All rows are made from the same 9 directions, up to rounding. Whole rows:
In the rows, 128 means zero.
[[ 96 104 157 151  92 133  89  96 100 120 107 145 138 173  78 132  76]
 [102 125 126 162 159  99 136 125 112 101 172 120 112 104 135  84 173]
 [148  95  92 134 132 103 123 111  89 127 137 148 111 125 117 111 104]
 [171 129 159 120 123 157 133 132 204 113  63 141 193 147 121 139 114]
 [144 138 163 186 140 147 173  99 182 163 171 129 117 138 138 105 136]
 [119 184 177 151 105 187 110 147 155 107  90  96 127 148 132 152  84]
 [158 140  64 100  88 119 117 146 112 133 129 138 118 136 116 134  80]
 [ 85 136 187 117 101 157 115  89 121 165 119 121 133 168  94 181  98]
 [ 99 117 128 106 107 124  71 175 140  94 101 126 162 133 136 117 175]
 [148 149 144 133 158 138 251 126 166 167 110 146 141 104 143 151 123]
 [150 113 165 166 140 118  80  82 201  82 155 126 181 157  94  72 165]]

Rows cut short, each followed by the rest of it:
[156 116 124 103 125 157  34 152 118 108  95 102 116 132 159] => [141 126]
[166 134 101 114 131 115 155 101 121 123 119 140 137 128  98] => [137  78]
[166 130 142 129 138 144 120 109 155 120 111 124 143 136 123] => [134 108]
[166  93  96 104 124 125 131 146 141 160 115 152 134 124 153] => [130 140]
[111 116 142 163 121 151 141 158 110 136  97 138 107 126 154] => [125 111]
[108 165 106 126 122 110 133 137 132 124 185 108 112 118 128] => [112 157]
[109  96 122 136  71 125 142 110 104 168 110 175 136 172  83] => [142  63]
[ 98 123 151 140  99 126 112 114 154 138 149 136 150 159 102] => [118 143]
[102 128 139 159  96 129  76 113 124 119 163 121 117 160 104] => [104 120]
[109 138  94 102  67 131 130 157 101 150 106 147 124 149 110] => [156  77]
[159 158 108 140 112 143  95 127 133 112 144 107 106 137 126] => [119  90]
[103 155 106 174 104 109 166 169 151  90 141 143 143 124 118] => [ 74 133]
[104 130 175 145 153 123 156 124 105  15   4 146 201 123  70] => [132  65]
[142 122 147 148 125 149 120 136 143 111  89 133 141 137 131] => [124 106]
[129 119 126 136 126 152 128 178 121 135  91 131 111 115 173] => [131 130]
[114 113 140 156 126 112 203 109 160 174 160 162 142 135 118] => [112 149]
[135 103 134 125 144 108 153 111 138 115 106 152 166 126 107] => [121 133]
[128 125  91 123 115 147  53 207  88  93  96 107  90 108 185] => [116 134]
[ 82 145 132 157 112 120 156 157 118  97 115 137 137 125 115] => [109 122]
[136 198 102 113 109 145 154 155 144 150 165  97  96 117 147] => [147 118]
[ 95 168 120  81  44 148  91 161 146 142 112 124 153 171  99] => [168 100]
[191  80 165 182 197 134 178 115 179  92  65 158 172 106 149] => [ 88 137]
[118 157  76 105 135  99 148 123  69 136 180 110  77 101 125] => [137 118]
[152 157 107 106 128 135 155 138 136 139 126 120 121 116 137] => [148 111]
[127 139 164 150 151 141 141 106 127 104 106 119 133 127 116] => [133 106]
[158 116 125 145 121 144 121 148 147 117  92 140 138 133 141] => [116 108]
[145 143 108 156 102 127 128 129 156 130 161 132 124 143 119] => [ 99 114]
[ 87 119 159 166 143 130  90 130  94  87 125 113 112 125 131] => [105 140]
[122 132  73  72 129  55 164 117 122  87 135 153 187 113  68] => [118 143]
[139  76  96 116 153 102 104 170  83  61  49 152 152  98 141] => [105 131]
[138 103 155  99 151 139 116 109 141 160 123 123 135 127 146] => [155 163]
[129 130 126 111  81 135  69 147 184 125 134 129 167 163 118] => [116 155]
[146 128 134 131 134 140 114 130 141 122 119 121 129 129 138] => [127 127]
[162 135  95 144 116 130 155 120 120 156 149 137  96 130 129] => [125  82]
[128 123 116  95 129 127 132 145  88 104  62 137 140 117 120] => [159  90]
[168 159  97 110 116 136 145 146 128  92  76 131 145 123 112] => [144  61]
[121 105 170  92 193 131  92  90  96 135 134  94 111 104 152] => [162 181]
[138 155  93 128 120 116 107 147 130  91 147 113 123 120 126] => [104 128]
[ 97 134 121 105 116 113 107 152 139 122 148 120 143 126 131] => [121 180]
[167 108 145 149 104 146  82 136 208 103  98 144 184 163 121] => [ 95 135]
[163 148 120 116 104 139  67  79 134 135 166 105 113 162  95] => [140  83]
[170 151  92 147 107 127 119  98 119 125 160 124 101 145 100] => [117  58]
[177 148 108 109 165 127  82 113 129  99 156  87 107 106 145] => [122 142]
[146 160 104 129  93 148  99 153 138 124 133 113 111 140 134] => [128  97]
[119 108 149 160 168 124 166 100  79 124 114 135 102 110 127] => [129 102]
[164 186  78 143 134 100 195 152 179  82 154 128 151 101 118] => [ 84 129]
[118 153 128 113 136 135 124 134 104 118 125 105 110 115 134] => [148 119]
[124 150 131 120 103 138 142 118 125 132 111 132 136 146  98] => [153  78]
[118 126 116 169  95 134 166 121 131 208 195 144  78 146 141] => [116 120]
[116  92 110 109  64 125  91 154 145 149 105 165 163 167 112] => [125 127]
[156 155 146  72 141 126 131  77 164 123 123 113 174 138  86] => [170 120]
[160  92 117 101 124 111  63  74 144 160 184 127 131 154 111] => [122 155]
[123 130 145 112 145 133 129 120 119 127 115 118 129 120 131] => [149 133]
[131 112 132 118 128 136  91 131 125 139 131 121 119 132 144] => [133 145]
[100 124  95 103  99 108 151 137  94 164 145 146 114 130 118] => [144 121]
